The rows of a group lie close to one hidden flat surface of 12 dimensions, which passes through zero. Surfaces can cross.
In the rows, 128 means zero.
Some rows, each with its group after it:
[146 168 132 153 124 203 141 134  78 100 127 104 133 102 121 159 120]
(2)
[ 73 140 146 152  91 117 132 118 131 108 139 195  99 130 129 101 139]
(2)
[112 141  79 105 120 167 112 174 120 149  96  93 148 113 158 174 122]
(5)
[124 157 112  97 131 103 133 167 132 100 113 117  92 137 158 155 104]
(4)
[115  96 172 134 147 166 101 118 152 138 120 125 222 131 133 173  91]
(2)
[145 112 121 114 106 106 180  84 151 108 102 102 141 121 145 106 132]
(1)
[124  92  97  84  90  43 127  97 155 166 114  95 101 125 120 106 139]
(2)
[115 129 173 134  88 135 120  72 110  99 121 144 114 136  64 115 116]
(0)
[146 109 109 175  87 117 167 176 130 136 135 142 150 161 130 119 138]
(2)
[170 194 123 137 141 121 139 130  90 125 134 120 107 129 135 147 114]
(2)
[109 142 148 124 139 120 129 128  92  96 129 114 141 127  91 137 113]
(5)
[139 205  95 110 108  53 111 157 113 116 104 114  78 147 172 139  82]
(1)
[123 112 178  98 156 144 131  73 106  70 146  84 148  91  69 105 116]
(0)
[151 173 102 102 121 131 135 157 107  96  95 118 120 143 155 137  95]
(3)
[129 144 103 103 164 121 112 155 109 145 126 118  97 115 123 125 149]
(0)
[163 108 123 168 100 154 163 109  72 116 142  60 113  94  99 113 180]
(0)
[208 141  34 122 140 118 183 143 154 156 120  98 118 130 134 136 131]
(0)
[170 171 104 173 112 108 146 125 148 163 196 148  99 144 124 166 101]
(0)
[ 90 206 178 126 134 122 118 145  88  88 167 165 102  97 145 122 106]
(5)
[118 152 135 143 158 134 112 171 110 113 119 144 163 137 163 109 110]
(1)
[134 113 112 157  98 134  96 108 147 184 120 169 107 153 108 116 144]
(1)
[126 100 135 125  71 144 117 148  91 121  98  81  98 134 104 154 142]
(0)
[113 166 150 152 113  69 164 136  97 141 165 135 160 104  88 127 118]
(3)
[118 170 101 136 123  96 129 120 103 131 123 133 109 125 139 132 133]
(5)
[152 144 134 161 101 166 179 127 117  95 145 133 125 133 117 150 111]
(1)
[123 148  74 153 108 155 171 190 132  94  65 159 124 118 168 103 152]
(4)
[ 87  78 128 134 143 124 118 130 125 140  99 126 135 108 130 119 177]
(5)
[120 113 151  98 175 126 102  89 150 127 145 127 149 122 120  92 123]
(1)
[146 160 120 106 193 117 106 137 130 176 165 144 132 124 151  69 151]
(5)
[ 89  77 147  95 141 145 149 172 145 126 100 154 183 130 127 168 135]
(1)
[ 77 149 146 158  98 103 117 145  97 136 163 118 148  85 131 185 116]
(0)
[103 135 145  97 135 141 121 178 129  84 121  96 157 125 171 172  83]
(0)
[ 93 137 147 174  85 187 115  92  95 111 162 114  75  72 119 159 159]
(4)
[193 120  96 148  74 166 167  87 138 139 130  94 108 143 116 137 125]
(4)
[143 135 117  97 128 118 123 159 154 127  88 172 138 188 115 130  90]
(2)
[166 128  93 133 106 163 139 154 117 146 100 112 103 134 117 151 138]
(2)
[124 128 122 173 111 131 164 135 170 125 144 189 151 157 170  92 128]
(2)
[147 229 115 126 111 144 180 119  94  82 141 129 121 113 159 120 102]
(1)
[129 132 139 101 145  94 151 110 128  99 120 121 121 119 117 101 125]
(3)
[126  99 157 174 116 114 144 108  73 105 116 116 153 120 107  87 173]
(3)
[144 112 129 108 138 137 132 171 155 108 118 125 130 157 133 156  96]
(5)
[106 129  99 149 110 111 138 106 148 161 136 113 119  90 198 126 161]
(5)
[150 139 115 145 142  89 173 123 145 120 127 143 135 138 149 108 131]
(0)
[181 111 132 161 159 164 177 125 169  68 164 115  85 161 136 121 116]
(3)
[ 93 135 106  70 120 131 120 170 108 164  66 182 107 106   4 134 160]
(3)
[138 161 100 145 108 136 104 133 128 186 156 152  93 138 143 155 127]
(4)
[115 160  89 135 148 144 137 167  82 130  96 148  86  98 144  96 199]
(3)
[133 115 142 116  97 112 137  91 113 143  94 118 212 127 105  92 120]
(1)
[110 194 116 161 146 139 153  97  67  67 134 125 111 109 125 105 141]
(5)
[124 108 129 118 110  85 103 126 114 180 126 116 139 119  79 133 134]
(4)
[145 107  49 162 100 135 178 121 149 142  84 149  66 109 138 122 195]
(0)
[143 143 113  93 111 147 140 113 171  84 116 113  95 141 162 158  75]
(3)
[134  98 146 135  91 175 130  96 164 137 103 171 157 135 120  97 125]
(5)
[ 85 119 164 156 107 143 110 152 101 106 143 128 134 112 129 174 121]
(3)
[123 168 113  69 133 141 117 109  79 153 134 106 115  78  88 132 148]
(1)
[138 153 148  90 142 102 130  96 111 103 133 102  96 143 117 135 111]
(4)
[ 85 131 166 162 113 125 105 161 129 157 140 192 191 144 113 153 107]
(3)
[164  68 120 115 134  95 161 128 178 113 136  83 100 142 118 153 119]
(3)
[140 118 120 157 108 145 167 111 136  93 110 131 103 126 140 110 147]
(4)
[162 208  97  83  77 171 163  58 141 150 162 148  88 117  97 164  95]
(1)
[153 113 137 126 156 129 118 111 110 132 163 107  85 130  70 120 147]
(4)
[135 176 118 122 137 110 122 108 129 150 149 149 131 135 148 101 112]
(3)
[132  97 106 140 134 119 157 166 137 101 111 190  67 174 104  62 180]
(2)
[143 208 145 139 169 130 125 142  92 149 168 165 191 162 160 108  99]
(4)
[149 108 168 155 145  97 163  88 124 104 129 135 168 147 101  87 128]
(2)
[ 73 125 151 121 136 141 102 159  56 123 107 111 169  68  85 118 159]
(4)
[114 138 149 125 133 136 149 160  76  93  74 153 187 131 108  87 140]
(5)
[ 99  82 153 129  87 136 156 139 101  53  85 131  56 120  62 173 154]
(1)
[137 105 119 136 142 146 169 160 110  87 113 108 118 121 130 125 160]
(1)
[113  92  94 161 199 161 141 103 128  75 106 124 130 154 112 121 156]
(5)
[127 121 130 125 168 159 106 168 158 140 168 194 138 174 106  91 118]
(2)
[143 131 120 116 140 157 110 149 139 133 116 164 127 155 107 129 106]
(4)
[138 124 103 149  95 113 124 139 144 150 144 134  75 141 130 149 136]
(2)
[187 151 111 119 146  95 174 134 119 127 136 117 118 150  78 104 120]
(3)
[100 113 118 136 142 134 117 153 120 129  95 157 104 120 138 120 176]
(0)
[162 195 117 172 133 153 146 197  73 137 175 125 138 157 173 166 117]
(4)
[110 100 112  97  97  96 104  89 151 144 108 105  55 111 118 144 149]
(5)
[117 127 112 146 152  78 172 127 123 102 141 115  99  85 136 130 160]
(0)

New rows, each followed by its group:
[100 143  66 195  80  92 138  71 126 183 108 153 121 132 161 131 174]
(5)
[111 162 114 124 130 177  84  68 126 119 134 156  87 135  79 149 105]
(5)
[160 110 125  37 154  80 135 119 143 149 125 103 145 149  73 137 105]
(1)
[ 74 139 131 124  85 145  99 140  95 167  99 129 154 114 161 176 148]
(4)
[138 171 115 113 140 135 123 119 105 144 106 176  75 188 178 125 160]
(4)
[ 99 167  90 123  87 138 133  86  87 126  84 112 133  91 129 119 145]
(5)
[123 144 138 114 106 135 179  90 133  80 118  76 163 107 201 134 107]
(4)
[ 87 142 121 100  79 156 103 139 132 121 149 141 102 123  93 125 114]
(2)
[117 133 125  58 162 118 123 186 106 108  89 104 109 103 146 110 147]
(5)
[156 100 137 120  75 114 152 103 114 140 113  69 144 166 150 192 114]
(4)
[125 195 107 141 113  95 157 168  66  96  99 129 136 134 138 138 117]
(5)
[136 140 134 129 100 130 153 136 144 104  79 190 141 166 134 100 110]
(5)
[136 120  91 132 117 167 132 139 101 130 121  58 165 109 117 167 119]
(5)
[ 98 125 135 158  88 156  90 116 118 137 123 138 136 127 170 154 129]
(3)
[ 77  95 153 126 150 135 130 123 153 163 180 151 148  90 142 170 160]
(1)
[149 100  98 121 140 145 132 155 177 117 136 100 124 102 109 123 102]
(4)
[102 119 137 122 119 155 111 145 124 127  78 155 147 125 129 156 124]
(2)
[127 121 176 115 118 135 136 107 120 114 121 163 111 114 101  72 147]
(5)
[142 171 103 116 129 155  87 108 171 193 181 144 102 141 172 162  98]
(4)
[163 138 126 143 181 169 156  93 117 139 162 113 153 126 178  70 168]
(4)
[135 113 112 148  99 151 133 188 123 159  97 164 127 142 138 136 155]
(5)
[125 186  93 155 157 152 146 105  96  78 127 119 137 135 146 132 116]
(5)
[125 171  89 135 113  52 155 170 118 153 114 125 160 104 185 104 136]
(4)
[108 179 133 112 101 122 131 162  78 103  78 161 109 156 142 153 127]
(4)
[163  72 148 134 117 146 148 132 128 108 129  91 124 132  84 133 130]
(5)
[106 107 157 198 101  82 123 183 147 116 113 167 155 183 163 154  98]
(1)
[111 117 133 152 156 154 115 123 130 152 183 152  83 106 117 137 174]
(1)
[ 48  83 149 168 114 121 100  95 161 140 129 172 116 109 149 149 162]
(5)
[145 119  96 150  71 109 154 109 106 154 106  64 113  93 153 169 155]
(2)
[138 160 112 144 109  98 148 126 140 119 121 157 125 122 121  95 112]
(4)
[153 137 155 134 120 189 125  48 124 137 163 116 126 146 135 137 121]
(4)
[ 89  92 165 161 140 138 160 143 153  98 137 159 158 118 127 131 142]
(3)
[140 173 113 137 105 125 146 176  59  69  92 115  94 139 152 140 122]
(3)
[130  96 115  86 153 125 108 159 128 163  97 115 144 122 127 107 157]
(5)
[151 129 144 168 149 103 118 149  62 141 168 102 142 134 127 115 152]
(3)
[163 144 122 127 141 128 125  59 118 184 111 128 183 118 129  78 148]
(2)
[141 139 142 112 194  81 130 160 107 112 126  83 138 118 161 158 121]
(2)
[159 153 110  90 135  89 122 101  94 166 132  88  78 157 150 139 152]
(4)
[159 134 143 169 105  97 172 144 108 118 145 118 152 165 139 148 110]
(4)
[110  77 100 121  78 113 153 178  96  98 127 100  78 124  75  99 173]
(2)
[105 126 132 115  85  77 133 120 152 148 133 131 129 129 136 183 105]
(1)
[147 103 105 102 124 100  96 141 177 133 115  77  91 151 158 158  87]
(1)
[134 161  98  64 147 148 121 116 173 142 115 130 113 121 144 129 102]
(3)
[118 175 162 149 115  86 164  75 128  98 127 188 127 160 163  93 121]
(4)
[119 146 116 113 136 131 128 126 139 128 101 164 107 157 180 124 142]
(4)
[137 127 134 138  86  48 153  89 189  92 139 138  98 138 114 130  70]
(4)
[103  90 149 136  79 124  86 110 144 153 134 111 145 135 120 182 100]
(3)
[134 122 163 150 104 156 129 156 159 143 139 215 102 141 131 104 140]
(5)
[158 116 156 110 123 128 166 116 170 101 146 116 110 115 171  95 118]
(5)
[ 76  88 124 131 155 121  97  70 128 141 110 128 140 106 108 105 171]
(5)
[102 124 127  91 103 137 102 128 109 152 127 140 155 119  77  86 133]
(2)
[133 139 149 149 144 135  99  94 128 130 146 153 136 140 115  83 121]
(1)
[126  69 130 146 102 157 136 146 138 111 104  86  93 138 167 132 168]
(0)
[145 125 128 114 129  84 124 117  99 159 134 123 159 138  77  84 135]
(2)
[ 65 154 114  98  75 145 120 144  98 116  60 116  99 102 190 182 146]
(4)
[130 133 118 110 159 163 124 136 116 109 152 117  49 108 104 146 157]
(1)
[137  74 137 175 101 123 103 125 125 137 101  88 158 131 127 102 140]
(1)
[155 109 101 117 165 127  88 150 122 121  98  89  87 138 125  93 145]
(1)
[ 97 113 145 111 110  45 146  95 177  77  94 145 134 113 113  91  96]
(4)
[104 111 131 109 144 135 136 162 158 128 113 168 134 126  99 143 130]
(3)
[127 130 128 153 124 150 106 150  88 117 164  67  98 106 154 175 134]
(3)
[111 107 110 134 140 138 109 134 162 151 126 143 127 103 146 118 145]
(4)
[131 125 124 127  90 111 161 151 137 127 199  99 176 138 120  98  95]
(2)
[143 132  88 154  81 189 163 109 152 118  85 149 140 111 140  98 139]
(4)
[159 124 107 138 117 151 116 137 135 150 144 134  93 136  83 138 122]
(4)
[141  78 134 166 146 141 116 167 126 128 162  96 122 143 156 160 136]
(3)
[ 85 101 125 177  89 110 164 129 130  86 118 110 113  53 116 108 161]
(4)
[152 159  68  94 149 133 149  85 136 127 114 113  86  88 132  96 157]
(0)
[147 132 114  87 192 133 105 106 133 171 148 102 126 133 180 104 158]
(4)
[161 105 151 136 101 107 161 177 123 112 116 132 121 153 112 129 127]
(5)
